There are 3 ways to turn a row about zero (a turn may also mirror it). The second row of each pair is the first, turned, with some noise. The first 18 pairs use one turn. New pairs use 2 turns, one after the other, and a turn may come again.
Some pairs, each with its turns in order after it:
[  0.9  21.3   2.2  13.6 -18.5]
[24.9 -1.6 17.8 -5.5  7.2]
k_657

[ -2.3   9.1 -28.1 -14.6  -4.6]
[ -9.8  14.6   1.8   6.1 -30.3]
k_251

[-8.7 16.2 29.5  4.4  1.7]
[ 22.3  -2.5 -18.2  20.3   3.5]
k_302

[ 23.4   9.3  11.0 -28.2  31.4]
[-18.7  -6.2  43.8 -14.0   3.0]
k_251

[-3.3 10.1 19.6 -3.4 -0.5]
[14.2 -3.3 -4.8 14.1  1.5]
k_302

[ -7.3  -5.8 -13.4   1.3  36.9]
[-12.5 -19.9  -2.5  -5.5 -34.0]
k_302

[  5.3  14.6  11.5  -2.5 -19.1]
[-13.8 -10.4 -16.4 -13.7  -2.3]
k_251

[-11.7  -4.3   5.7  -6.1 -14.6]
[  9.0 -10.3 -11.3  -7.1 -11.9]
k_251

[ -4.6   6.1 -16.2 -13.5 -22.8]
[ 8.7 -2.4 -3.9  5.9 31.1]
k_657

[21.0  5.6 -9.5 -8.6 11.0]
[-16.5 -24.4   6.9   5.6  -1.1]
k_657

[ -2.7  15.5 -22.2   4.9   9.5]
[  5.3  -9.8  -6.0 -24.9  -8.5]
k_302

[ 12.4 -18.5   3.7 -19.5 -12.0]
[-6.1 -0.5 -5.7 28.7  4.9]
k_657

[ -2.0  10.2 -11.3 -16.7  -4.4]
[ 14.7  -6.2  15.2 -11.5   0.6]
k_302

[ -5.2 -39.9 -12.3   1.5   8.0]
[-29.3  27.5 -10.0   9.9   5.6]
k_657

[-17.1 -11.0 -16.0   5.2  -2.3]
[-17.8 -15.8   0.8  -9.5   5.3]
k_302

[-0.3 -5.1 22.9  2.1  1.2]
[  8.0   2.8  -2.8   4.4 -19.6]
k_657

[-21.2  -5.1  -9.0   0.9  -0.3]
[ 16.3   0.1  -4.3  12.6 -13.5]
k_251

[-6.2 -4.1 -7.2 17.4 -8.5]
[  7.3   8.3 -20.7   8.7   2.5]
k_251

New pairs. What belongs after each?
[ 17.8  -3.2  -5.1 -15.1 -19.3]
[17.6 -9.7 19.8 -2.6 10.1]
k_251 k_302

[ -0.3 -18.7   1.3 -17.1  -8.1]
[13.4 13.9 16.4  1.7  1.8]
k_251 k_302

[  3.4  27.5  -2.6 -11.5  35.9]
[ 35.4  12.3   0.6 -22.2 -15.7]
k_657 k_251

[ 16.2 -14.0  17.9 -11.2   0.9]
[ 21.4   4.3  16.8 -12.3 -10.9]
k_302 k_657

[ -4.1 -21.1  -8.4  12.7   9.3]
[  6.1  18.8 -15.0  -9.6  11.3]
k_302 k_657

[ 1.0 15.4  4.0  1.2 10.8]
[-10.5  -6.3  -9.0   8.6   1.4]
k_251 k_302

[16.4 10.2  7.9  6.8 -5.5]
[ 13.0   6.8  -1.1 -12.6  -7.8]
k_302 k_302

[28.6  6.4  8.4 21.5  0.9]
[ 3.7  9.8 -9.1 26.9 17.1]
k_657 k_302

[-19.6  10.9 -10.5   3.4   1.1]
[18.7 12.7  9.8 -6.9  0.2]
k_302 k_251

[-10.2  -5.0   9.3  18.0 -13.0]
[ 5.4  6.1  8.5 22.9 -3.2]
k_302 k_251

[-10.3  -5.4  45.9   8.5   2.9]
[ 13.4  28.7   0.1 -23.9  29.7]
k_657 k_302

[-25.4  16.8  27.6   1.4  -4.7]
[ 0.2 32.6  7.4 10.1 21.0]
k_302 k_251

[ 6.3 24.0 -5.6 -2.5 -0.4]
[ 10.0   8.0  14.2 -17.3   8.8]
k_657 k_251

[ 3.7 -6.0 11.6 14.4  3.1]
[ -5.1  -6.6 -10.4 -18.5   3.3]
k_302 k_302

[ -3.6  -4.7 -26.7 -31.6   1.4]
[ -9.7 -18.8 -27.0 -23.6  -3.7]
k_251 k_251

[ 5.1 -9.8  6.7 24.2  7.3]
[  0.5   5.3 -12.4  20.6 -17.3]
k_302 k_251

[-11.0  10.4 -29.0  -2.3  -6.6]
[-19.0 -13.5 -20.0  -4.8  -9.2]
k_657 k_657

[ -5.4 -24.0  -0.1  15.8 -24.6]
[-24.1  25.8  10.6   6.5 -11.7]
k_251 k_251

[  3.7  -1.1 -27.7  -5.8  -6.7]
[-17.0  -8.6 -17.6   2.7  -9.9]
k_251 k_251

[ 11.3 -12.0   6.0  10.3 -15.9]
[ -0.1  -9.1  -3.9 -18.1  -3.4]
k_302 k_657

[ 22.8 -21.8   2.1 -36.6  15.3]
[ -4.2 -35.1 -33.0 -13.2  21.5]
k_302 k_251

[  1.2   3.6  -0.3  -3.0 -32.8]
[-10.3 -18.9  -5.1 -13.1 -21.1]
k_302 k_657

[18.5  6.9 -0.2 11.0  6.9]
[ 12.7   2.3   4.3 -16.8   7.5]
k_302 k_302

[-19.7  32.2  -2.5  -6.1   6.5]
[ 26.5   5.5 -25.8  -0.1   5.8]
k_251 k_251

[-2.8 10.7 15.4  7.5 -7.3]
[17.2 13.6  3.0  6.3 -2.3]
k_251 k_251

[ -9.2   0.6 -19.5   9.2 -24.9]
[ -8.4 -18.8  -1.2 -13.3 -21.8]
k_657 k_657

[ -2.2 -34.9   4.9  -5.3   4.5]
[ -4.9 -29.6   7.5  17.2  -9.8]
k_251 k_657

[-26.6  18.6  -3.8   6.0  14.7]
[-27.8  12.0  20.3  -0.2  -1.4]
k_302 k_302

[-26.0  -3.7 -13.3  -6.3 -36.1]
[-27.5   1.0 -27.7  -6.0 -26.0]
k_302 k_657

[ 12.2 -12.7  14.8   6.7  15.4]
[-2.4 -8.2 23.9 -2.3 14.4]
k_251 k_251

